All rows are made from the same 13 directions, up to rounding. Whole rows:
-1.909 1.290 0.991 2.070 0.703 -1.478 -3.156 -1.885 -0.631 0.709 1.803
 1.744 1.235 -1.356 -1.644 -0.419 0.325 -0.070 0.315 -1.191 -1.069 0.046
 0.747 1.379 1.338 -0.150 2.930 -1.211

1.000 0.234 -0.641 -2.673 0.170 -0.808 2.239 0.697 1.264 0.292 -0.881
 1.125 -1.307 0.758 -0.635 0.855 -1.250 0.007 0.408 1.583 -0.020 0.810
 -0.316 1.515 3.396 -0.361 -3.137 -0.749

-0.615 -1.411 -0.847 0.769 -1.707 1.928 0.944 -0.242 0.905 -0.727 3.004
 -1.398 -0.765 0.318 -1.728 3.212 0.754 0.285 0.095 -0.736 -1.115 1.839
 2.534 -0.919 -0.680 1.366 -0.239 1.543

-2.104 -1.120 -0.510 0.805 1.621 0.089 1.118 -2.297 -0.368 -0.858 1.245
 -0.161 0.080 1.744 1.741 0.945 -1.165 0.417 -1.282 -0.292 0.147 1.824
 0.622 -0.940 -1.065 -0.856 1.298 1.286

-1.123 -0.668 0.064 -1.324 0.309 1.652 0.269 0.188 1.050 -0.623 0.256
 -3.486 0.377 0.694 1.566 -1.459 -0.148 -0.576 0.475 -0.109 -0.136
 -0.918 0.648 -1.092 -1.773 -1.046 -1.511 1.552

2.871 -1.430 -0.224 3.760 1.353 1.471 -1.675 1.303 -0.817 -1.472 -1.676
 0.816 -2.429 0.727 -2.128 0.487 2.333 0.276 0.421 -0.272 0.182 0.207
 -1.293 -2.073 1.677 1.767 -0.682 -0.749

1.428 0.825 -0.532 -2.367 -1.149 1.769 1.893 0.268 -1.065 -0.924 -1.033
 -2.078 -0.900 0.849 1.543 0.002 -0.239 -0.554 1.585 -0.151 0.613 -1.424
 -0.028 -0.782 -4.679 -0.213 -0.766 2.218

-0.855 1.564 1.132 -1.061 0.035 -1.409 2.594 -1.756 -0.511 -0.821 -0.664
 2.256 0.367 0.383 1.709 0.770 -2.942 -0.874 -0.770 0.642 1.831 -0.025
 -0.267 -0.109 -0.555 -2.982 0.735 0.919

2.158 -0.592 -0.576 -0.894 1.780 2.433 -0.556 0.386 0.821 0.234 -0.011
 -0.431 -1.421 1.121 -0.429 -1.701 0.696 1.749 -0.243 1.026 -0.890 1.209
 -0.500 -0.207 2.262 0.352 -3.395 -0.395

-0.211 0.970 -0.035 -0.125 1.477 2.300 0.807 -1.525 1.320 -0.195 1.591
 1.234 -0.705 1.022 -2.664 1.402 0.475 0.821 1.038 0.328 -1.056 1.043
 1.570 -0.254 2.102 -0.321 -2.319 0.645

-0.215 -0.072 0.445 0.450 0.681 -0.271 2.518 -1.051 -0.650 -1.155 -1.413
 2.503 0.550 2.629 0.495 0.257 -1.553 -0.443 0.936 -1.000 1.876 -0.208
 0.134 -2.607 0.572 -3.213 0.445 1.771

-0.960 -0.245 1.611 1.902 1.523 -1.174 1.160 -1.271 -0.426 -1.012 -0.358
 2.338 0.645 -0.466 -0.384 0.983 -2.207 0.688 -0.726 -1.658 1.389 1.118
 -1.090 -2.123 -0.342 -0.353 2.907 -0.354

0.353 1.433 0.551 0.153 -1.500 -0.413 1.476 -0.229 0.973 -0.619 -2.142
 -2.207 -0.407 -0.054 0.368 0.242 1.226 -1.549 2.797 1.680 -0.384 -2.289
 0.188 -0.071 0.227 0.172 -0.915 -0.523

-0.464 -0.126 0.571 2.820 -0.501 -0.568 1.312 -0.833 0.617 0.585 0.252
 2.628 1.243 -0.510 0.041 1.746 0.544 0.908 -2.695 1.459 0.735 1.249
 0.082 -0.870 1.603 0.101 1.151 -0.872

1.295 2.979 2.351 -0.526 0.601 3.800 -1.455 -1.056 0.539 -1.853 1.282
 -1.499 -2.212 -2.692 -0.085 -0.277 -0.372 -0.701 -1.499 2.190 0.064
 -0.769 -0.130 0.357 -2.475 -0.763 -2.749 0.774

0.742 1.699 0.194 -2.259 0.951 -1.833 1.462 0.246 0.361 0.554 -2.478
 0.078 -0.746 -1.139 0.568 -0.171 -0.978 -0.003 0.683 1.718 0.069 -0.780
 -2.173 2.114 0.250 1.339 -0.885 -2.142

The start of a row, then its end:
-1.134 -1.254 -0.580 -1.783 0.984 -0.112 0.000 0.397 -0.771 -0.456 0.093
 -0.609 0.471 1.612 1.477 -1.346 -1.728 -0.556 0.062 -1.818 0.863 -0.168
 0.032 -0.666 -> -1.524 -1.997 0.127 1.878
-0.707 2.074 1.678 -0.354 0.009 -1.377 0.463 -0.702 1.420 -0.393 -0.221
 1.130 -0.238 -1.351 -2.834 1.032 -1.011 -1.049 2.539 -0.090 -0.486
 -0.790 0.398 0.906 -> 2.925 -0.424 -0.435 -1.324
-1.547 1.408 0.722 -1.448 1.968 -1.272 -1.301 -0.009 0.063 0.825 -0.495
 0.012 1.023 -1.597 -0.370 -1.423 -0.850 -0.227 0.630 -0.771 -0.178
 -1.339 -1.154 1.596 -> -0.870 0.398 0.733 -1.161
-0.015 -0.659 -0.255 2.265 -0.382 0.023 0.684 1.442 -0.177 0.093 -1.953
 -1.233 0.434 -1.605 2.819 1.096 1.924 -0.416 -3.832 2.612 1.504 -1.091
 -1.891 -0.524 -> -3.617 2.194 0.665 -0.624
2.532 0.314 -0.742 -1.658 -1.268 0.606 0.441 0.722 -2.176 -0.741 -1.269
 -0.169 -1.302 1.248 1.011 -0.661 -0.396 -0.485 1.466 -0.787 0.798
 -0.882 -0.456 -0.349 -> -2.579 -0.729 -0.083 1.581
0.359 -0.633 0.881 0.112 -2.900 0.001 -0.438 2.205 1.965 0.362 1.255
 0.568 0.692 -1.215 -3.108 0.620 0.253 -0.686 0.727 -0.814 -0.196 -0.178
 1.687 -0.434 -> 3.669 -0.700 -1.404 -0.200
2.031 0.300 -0.704 -0.895 -3.269 1.173 3.382 -0.141 0.359 0.003 -1.002
 -2.700 -0.343 0.820 0.930 0.948 1.284 0.702 2.525 0.879 -0.730 -0.393
 0.791 -1.188 -> -2.139 1.632 -0.320 0.591
2.160 1.031 -0.822 -2.341 -1.588 1.936 0.006 -0.402 -0.118 1.426 0.988
 -0.595 -0.011 0.677 1.048 -1.805 0.843 1.470 0.039 1.418 -1.108 0.428
 0.902 1.138 -> -0.048 -0.468 -1.934 0.525
1.349 -0.109 0.862 0.102 1.427 1.217 -4.204 0.364 -0.551 -0.773 1.689
 -0.296 -1.910 -1.367 -2.049 -1.729 -0.525 0.413 0.084 -1.495 -1.044
 0.923 -0.430 0.720 -> 1.152 0.400 -0.535 -0.678
-2.068 1.211 1.123 1.124 -0.214 -0.336 -1.709 -0.768 0.858 0.942 2.333
 1.320 1.474 -2.408 -1.019 0.680 0.225 -0.214 -2.239 0.660 -0.345 0.173
 0.968 1.469 -> 0.745 -0.252 0.803 -0.716
-1.140 -0.084 0.530 0.352 -1.509 -2.377 -0.991 1.711 1.279 0.755 0.398
 1.745 0.876 -1.471 -2.169 0.908 -0.083 -1.612 -0.252 0.027 0.165 -0.608
 0.717 1.521 -> 3.982 -0.732 -0.373 -1.228
-3.376 -0.457 -0.428 -0.024 -0.730 -0.421 0.192 0.447 2.217 0.689 1.638
 -1.722 1.409 -0.748 -0.797 1.683 1.008 -1.310 -0.237 0.510 -0.876
 -0.611 1.941 1.032 -> 0.586 0.434 -0.713 0.188
2.970 0.304 -0.070 -2.251 -1.658 1.336 -2.468 0.475 -1.010 1.030 1.873
 -0.122 -0.695 -0.725 0.776 -2.892 -0.570 1.531 -1.259 0.155 -0.813
 1.317 0.099 1.563 -> 0.296 -0.651 -0.989 -0.019
-0.844 -0.478 -0.610 0.563 0.338 -1.960 -2.326 0.920 -0.770 0.930 -1.658
 -1.387 1.119 0.120 1.534 -2.483 1.399 -1.010 0.648 -0.140 -0.249 -1.998
 -0.892 1.042 -> -0.035 0.190 1.207 -1.042
-1.819 -0.203 0.331 1.999 -3.231 -2.458 -0.206 0.574 1.073 1.241 1.608
 0.614 1.617 -2.743 -0.737 2.636 0.869 -0.733 -2.077 0.972 -0.317 0.401
 1.158 1.573 -> 1.205 1.462 2.131 -1.566
0.102 0.292 1.611 0.988 -2.183 1.433 -0.713 -0.131 0.240 -1.207 0.992
 -1.833 0.504 -0.665 -1.188 -0.473 0.193 -0.762 2.346 -2.019 -0.214
 -1.184 1.565 -2.268 -> -1.345 -0.929 1.017 1.348
0.248 -2.740 -1.781 0.504 0.102 -1.814 -1.228 1.513 -1.338 -0.350 -1.609
 -1.420 -0.588 2.340 0.829 -1.282 0.607 -0.869 1.871 -1.762 -0.157
 -0.383 -0.491 -0.370 -> 0.884 0.237 0.952 0.039
-1.842 -0.161 0.393 -0.571 -0.844 0.891 -0.700 1.094 0.308 0.716 2.415
 0.249 1.791 -2.168 0.069 0.803 -0.520 -0.194 -3.284 -0.632 0.891 -0.034
 0.742 0.231 -> -3.056 -0.239 0.594 1.288
-1.554 -0.449 -0.434 0.565 -1.477 -1.313 1.846 -0.857 0.068 0.673 0.279
 1.486 1.842 1.285 2.584 0.623 -0.360 -0.506 -2.413 1.525 1.158 0.415
 1.035 -0.111 -> 0.750 -2.504 0.666 0.956
1.507 0.483 -0.242 -2.258 0.053 -1.283 0.979 1.156 0.228 1.005 -1.514
 2.082 -0.114 0.365 -0.489 -0.835 -1.032 0.384 0.517 0.485 0.444 -0.022
 -1.012 1.148 -> 2.748 -0.662 -1.624 -1.043
-0.526 0.160 -1.083 -1.351 -2.034 -0.308 3.866 1.082 0.712 0.493 -0.873
 -0.138 0.826 0.396 -0.803 3.038 0.540 -0.520 1.634 -0.152 0.441 -1.013
 0.853 -0.409 -> -1.949 1.270 -0.159 0.959
-2.084 1.241 1.690 0.211 2.154 -1.169 0.528 -1.680 0.408 -2.746 -1.340
 -1.789 -1.580 -0.445 0.564 0.730 -2.021 -2.552 1.652 0.236 0.498 -1.362
 -0.755 -0.095 -> -0.803 -1.072 0.168 0.002
1.605 -0.362 -0.682 1.499 -1.418 0.976 -0.605 -0.083 -0.936 1.395 -0.498
 2.055 1.753 2.346 2.328 -2.591 2.045 0.716 -1.921 1.592 0.834 -0.313
 0.676 -1.093 -> 1.833 -3.027 -0.613 0.987
-2.421 -0.281 -1.276 -0.623 1.019 -1.240 0.367 -0.597 0.047 0.749 0.322
 -0.681 0.669 0.416 1.459 0.712 0.119 -0.420 -0.986 0.752 -0.339 0.074
 0.147 1.671 -> -0.992 0.545 0.499 -0.025
-2.315 1.458 -0.675 -1.651 2.876 0.112 -0.739 -2.745 -0.577 0.716 2.446
 -0.225 -0.165 -0.674 -0.325 0.770 -0.912 1.277 -0.073 -0.605 -1.744
 1.449 0.222 2.605 -> -2.567 1.866 1.410 -0.259
-0.342 0.551 -0.435 0.544 -0.370 2.440 -1.753 2.367 -0.386 0.168 1.397
 1.632 0.264 -1.458 -2.384 2.039 1.980 -1.431 -2.102 -0.310 1.095 -1.664
 0.914 0.283 -> -2.635 0.121 -1.376 1.956
-1.112 1.746 2.685 1.069 0.955 -1.432 0.310 -1.864 0.260 -0.599 0.272
 2.351 0.762 -2.066 -1.349 0.562 -2.382 0.272 0.066 -1.001 0.624 0.413
 -0.658 -0.538 -> 0.614 -0.637 2.429 -1.212
3.891 0.463 0.913 1.783 0.630 0.230 0.575 -0.166 -1.007 0.402 -2.689
 1.418 -0.515 -0.828 0.445 -1.365 0.582 2.921 -0.380 0.702 0.390 0.803
 -3.048 -1.572 -> -0.122 2.475 1.372 -2.530
-0.626 -3.115 -3.328 -1.050 0.383 0.125 -1.143 1.349 -1.812 0.459 1.930
 0.280 -0.519 2.569 0.190 0.802 0.188 0.145 -1.069 -2.143 -0.212 1.749
 1.041 0.776 -> -1.078 0.293 0.271 2.099
-1.331 -2.156 1.313 2.995 1.341 -1.824 -0.879 1.275 1.437 -0.799 -1.796
 -2.776 0.226 -2.172 0.746 -0.416 0.162 -0.245 -1.167 0.067 0.221 -0.202
 -2.282 -1.351 -> 0.390 2.604 1.601 -2.708
-0.390 -0.093 0.005 -0.243 -2.233 0.257 -0.029 0.045 1.477 0.445 2.675
 -0.599 -0.062 -1.093 -2.882 1.915 0.367 0.309 1.314 -0.741 -1.763 1.181
 2.214 0.761 -> 1.741 1.336 -0.175 -0.314
-1.102 2.627 3.124 0.273 0.823 -0.621 0.535 -0.486 1.544 -1.463 -2.142
 -2.069 -0.070 -3.236 0.275 -0.206 -0.984 -1.798 0.909 1.331 0.700
 -2.749 -1.635 -0.232 -> -1.598 0.189 -0.044 -1.459
-1.319 3.347 1.601 -1.349 1.582 -0.226 2.448 -0.911 0.069 -0.368 -1.443
 3.160 0.907 -1.009 -0.305 1.403 -1.807 -1.232 -0.420 0.777 2.209 -2.021
 -0.850 0.138 -> -2.014 -2.029 -0.409 0.793
-1.469 -2.733 -0.121 -2.204 3.182 -0.403 -0.086 3.326 2.366 -0.243
 -1.382 -1.854 -0.038 0.011 -0.240 -1.543 -1.625 -0.527 -0.715 -0.822
 0.755 -0.304 -1.738 -0.494 -> 1.913 -0.016 -3.210 -0.584
-0.835 0.248 0.562 -1.617 2.085 -1.370 -0.810 -0.827 -0.346 -1.017
 -1.565 -2.664 -0.860 0.228 3.007 -2.729 -1.917 -1.068 0.549 0.485 0.065
 -0.867 -1.644 0.943 -> -0.746 -1.152 -0.127 -0.520
1.165 0.032 0.198 2.130 3.794 -0.086 -2.953 -1.108 -2.669 -2.436 -1.573
 1.035 -3.052 1.291 0.066 -1.051 -0.400 -0.960 0.563 -0.759 0.535 -0.089
 -1.970 -0.270 -> 0.146 -0.681 0.662 -0.102
-0.646 -0.370 -0.618 1.461 -1.017 -2.012 1.514 -1.640 0.258 -0.010
 -1.264 -0.837 0.105 1.707 2.901 0.137 0.720 -0.672 -0.141 2.627 -0.276
 0.206 0.342 0.401 -> 2.151 -0.827 0.449 -0.748
-0.910 -1.339 -0.235 -2.311 3.824 -0.309 -1.384 1.772 0.670 0.474 -0.537
 -0.179 0.035 -0.159 -0.111 -2.241 -1.684 0.537 -1.053 -1.110 0.329
 0.266 -1.936 0.680 -> 0.852 0.064 -1.704 -0.747
1.078 0.026 -1.048 -2.175 1.666 1.528 -1.389 1.329 -1.002 1.088 0.094
 1.027 0.053 0.421 0.105 -1.825 0.111 0.947 -1.181 -0.491 0.362 -0.174
 -0.865 0.807 -> -1.320 -0.212 -1.552 0.741
-0.463 2.818 2.770 0.753 -2.166 1.930 -0.201 -2.331 1.153 0.042 2.992
 1.234 1.657 -1.858 -2.144 0.170 -0.333 0.424 0.697 -0.427 -0.546 -0.103
 2.574 -0.994 -> 0.402 -2.078 0.641 0.827
1.868 0.683 -0.412 -2.499 -0.880 -3.372 -1.619 0.978 -2.813 -0.026
 -1.446 0.639 -1.676 -0.857 1.183 -1.267 -2.185 -1.062 0.805 -0.811
 0.411 -0.412 -1.999 3.089 -> -0.793 0.119 1.701 -1.152
-2.263 0.686 0.406 -1.671 0.409 -1.596 1.989 0.794 0.958 0.410 -0.398
 -0.625 0.893 -2.650 -0.086 2.233 -1.449 -0.473 -0.831 -0.062 0.638
 -0.644 -1.097 1.163 -> -3.163 2.223 1.038 -0.809
-1.454 -0.947 -1.790 -2.924 1.868 0.204 0.512 0.114 0.262 0.548 -0.097
 -2.972 -0.037 1.348 2.080 -1.124 -0.338 0.239 0.275 0.086 -0.787 -0.001
 -0.294 1.175 -> -1.995 0.715 -1.206 0.608
1.992 -1.357 0.788 2.536 -1.904 1.628 -0.478 1.505 0.500 -0.095 1.697
 2.243 -0.107 -1.320 -2.689 1.620 0.653 1.343 -2.124 -0.720 0.501 1.889
 0.587 -2.017 -> 1.702 0.792 0.040 -0.102
2.407 1.483 -0.940 -2.658 -2.121 -1.001 1.902 -0.665 0.427 0.795 -0.989
 -0.714 -1.613 0.782 0.643 -0.063 0.122 0.323 2.225 2.608 -1.514 0.388
 0.253 2.567 -> 2.605 0.511 -2.061 -1.348
-1.492 -0.782 -1.102 2.040 3.103 2.294 -3.625 -1.040 -1.226 -0.941 1.455
 -1.921 -1.051 0.985 0.690 -0.654 2.062 -0.524 -1.162 -0.191 -0.865
 -0.138 0.386 0.119 -> -2.413 0.436 -0.016 1.327
-1.681 0.974 0.178 0.609 -0.094 -2.309 -0.475 -1.418 -0.374 -0.176 1.259
 1.974 -0.377 -0.705 -1.246 2.178 -0.955 -1.118 0.015 -0.040 -0.366
 0.694 0.781 2.104 -> 1.574 -0.253 1.557 -0.664
-0.258 1.218 0.025 -0.241 -0.543 2.148 -1.649 -0.801 0.340 -0.446 0.883
 -3.372 -0.609 -0.173 1.178 -1.159 1.777 -1.164 0.498 1.643 -1.176
 -1.534 1.240 0.832 -> -1.631 -0.517 -1.687 0.992
-0.530 -0.742 0.990 -1.124 2.426 -0.043 0.690 1.636 2.015 0.063 -1.806
 -1.982 0.188 -1.863 1.529 -1.363 -1.123 0.524 -2.314 1.436 0.817 -0.276
 -2.692 -0.269 -> -0.435 1.249 -1.829 -1.702
0.256 1.699 -0.678 -0.640 1.808 -0.836 0.534 -0.459 -0.857 -0.550 -2.754
 0.629 -1.355 1.318 0.474 0.128 0.560 -1.627 1.707 1.496 0.394 -1.986
 -1.074 1.349 -> 0.121 -0.529 -1.316 -0.159
1.525 -1.115 -1.120 -1.607 -0.445 -1.999 2.743 0.145 0.072 0.322 -3.506
 -1.428 -0.072 3.149 2.090 -2.114 -0.372 0.523 3.510 0.171 -0.266 -0.338
 -0.965 -0.802 -> 2.313 -0.386 -0.468 -0.837
-0.677 -3.914 -0.860 1.336 1.757 0.041 -0.066 1.230 -1.114 -1.068 0.649
 1.362 -0.016 1.745 0.087 0.638 -1.617 0.705 -2.160 -3.091 1.608 2.237
 -0.560 -2.752 -> -0.619 -0.447 1.527 1.558
1.414 -0.803 0.154 -0.687 -1.830 -1.857 2.027 1.699 -0.384 1.249 -3.100
 -0.387 2.090 -0.039 2.193 -2.024 -0.336 1.006 0.617 -0.604 1.222 -1.105
 -1.863 -1.548 -> -1.226 0.543 1.841 -0.988
-2.346 -0.158 -0.339 1.138 -0.172 -0.186 -1.571 -3.040 -1.175 -0.577
 3.786 1.353 0.074 1.359 1.117 0.774 -1.032 -0.708 -2.039 -0.132 -0.368
 2.035 2.567 0.997 -> 0.671 -3.061 1.534 1.934
0.863 0.985 0.565 4.009 -2.593 0.579 -1.070 -2.325 -1.389 -0.550 0.810
 0.026 -0.004 -0.023 1.077 0.543 2.269 -0.233 -0.368 1.286 -0.454 -0.054
 1.343 -0.761 -> -0.740 -0.324 2.476 0.287
0.381 0.908 0.479 -1.160 1.683 0.028 2.348 0.173 -0.122 0.023 -2.460
 1.087 0.618 0.265 0.344 -0.324 -0.968 0.597 0.701 -0.317 1.361 -1.047
 -1.768 -1.247 -> -1.749 0.013 -0.065 0.010
-1.055 2.801 0.225 -3.088 -0.109 0.645 1.147 -2.169 -0.391 1.946 1.870
 1.719 2.266 -0.450 0.689 -0.675 -1.287 1.478 -0.401 -0.089 -0.215 0.122
 0.961 1.465 -> -2.550 -1.267 0.772 1.010
0.922 1.241 0.450 2.498 -3.067 -1.109 -0.712 0.841 -1.129 0.307 -2.361
 1.205 1.327 0.009 1.700 -0.795 2.462 -2.352 -0.432 1.980 1.565 -3.279
 0.120 -0.233 -> 0.207 -2.232 0.675 0.236
-0.725 -1.293 -0.547 1.049 2.053 1.085 0.039 0.267 0.956 -0.363 0.346
 1.325 -0.021 2.091 -3.279 0.732 0.745 0.311 2.013 -1.936 -0.431 0.454
 1.047 -1.770 -> 2.983 -0.321 -1.264 0.660
-1.127 -0.404 0.512 2.767 0.291 0.848 0.050 -1.145 0.292 -1.636 0.552
 -2.470 -0.930 -0.934 0.014 2.093 0.962 -0.423 -0.123 0.185 -0.512 0.232
 0.225 -1.226 -> -2.428 2.116 1.455 0.022
-2.342 0.254 2.764 0.180 -0.500 -1.660 2.184 0.472 2.432 -0.276 -0.521
 0.825 2.433 -2.032 -0.726 0.546 -2.443 -0.739 -0.364 -0.725 1.606
 -0.775 -0.178 -1.816 -> 1.205 -1.587 0.764 -0.581
-0.681 0.729 0.469 -1.402 2.132 0.051 -0.978 -0.533 0.390 -0.244 0.306
 0.965 -0.605 0.145 1.211 -1.358 -1.550 -0.721 -2.195 1.697 0.588 0.214
 -0.483 1.535 -> 1.822 -2.630 -2.375 0.120
-0.772 -2.801 -0.790 1.398 -1.597 1.420 -2.463 2.697 0.237 -0.381 2.028
 -1.717 0.312 -0.176 -1.017 0.430 1.561 -1.192 -1.233 -1.686 0.068
 -0.231 1.624 -1.108 -> -0.675 0.047 -0.359 1.726
0.996 -2.123 0.015 2.530 1.288 1.001 -0.660 -0.363 -0.034 -2.243 0.186
 -0.245 -2.717 1.198 1.359 0.525 -0.326 -0.297 -2.937 1.711 0.624 2.168
 -0.522 -1.220 -> 2.179 -0.931 -1.547 0.246
-1.388 -0.801 -0.562 -1.052 0.734 -1.515 -0.246 -1.557 -1.578 -1.746
 0.779 -0.368 -1.097 2.563 -0.572 0.118 -2.405 -1.270 3.774 -3.554
 -0.467 0.545 1.205 -0.243 -> 0.088 -1.841 1.880 1.716
2.333 -0.076 -0.137 -2.567 -0.663 0.791 0.270 1.526 1.827 1.943 -1.736
 -1.620 0.898 0.728 1.561 -4.359 0.870 1.429 0.529 2.084 -0.694 -0.727
 -0.689 0.266 -> 3.282 -0.844 -3.732 -1.297
1.000 -1.903 -0.852 0.591 -4.259 -2.531 -1.122 0.107 -0.603 -0.313 0.648
 -2.061 -0.865 1.362 1.099 -0.762 0.136 -1.138 2.024 -0.355 -1.384 0.879
 1.719 0.816 -> 3.387 -0.864 1.281 -0.378
-1.971 -1.030 -0.081 1.412 0.133 -1.094 -0.996 -1.612 0.401 -0.571 0.913
 -1.862 -0.193 0.549 3.637 -0.689 -0.221 -1.096 -2.905 2.550 -0.231
 0.950 0.505 1.013 -> 1.371 -1.691 0.020 -0.146
1.488 2.870 0.814 -2.808 -0.430 1.292 -1.918 -0.313 -0.915 0.945 1.084
 1.092 0.193 -1.185 -0.966 -2.255 -0.590 0.388 1.024 -0.572 -0.458
 -1.025 0.294 1.733 -> -0.959 -1.326 -0.783 0.444
-1.256 0.894 2.369 1.983 0.124 -0.635 -0.283 -0.160 1.674 0.512 0.288
 2.480 2.206 -1.783 -2.487 -0.011 -0.238 0.186 -0.106 -0.676 0.487
 -0.482 0.281 -1.243 -> 2.879 -0.971 0.825 -1.219
-0.078 -2.186 -0.316 -0.654 0.186 2.695 -1.157 1.653 0.569 0.097 1.998
 -1.266 0.778 0.464 -1.042 -1.209 0.068 1.056 -0.400 -2.532 -0.131 0.690
 0.996 -2.046 -> -1.008 -0.236 -0.929 1.804
-0.746 1.616 0.765 -2.322 -1.894 -1.096 1.754 -0.902 0.492 0.017 0.094
 -1.558 0.641 -0.714 -0.184 0.243 -1.411 -0.562 3.178 -0.916 -0.660
 -0.971 0.878 0.561 -> -1.344 -0.107 1.025 0.143
1.886 -0.167 0.613 -0.261 -2.739 -1.382 2.226 1.325 0.233 -0.291 -2.628
 0.729 0.400 0.982 0.586 -0.630 -0.524 -0.899 1.671 0.260 1.365 -1.251
 -0.248 -1.535 -> 2.141 -1.964 -0.500 0.012
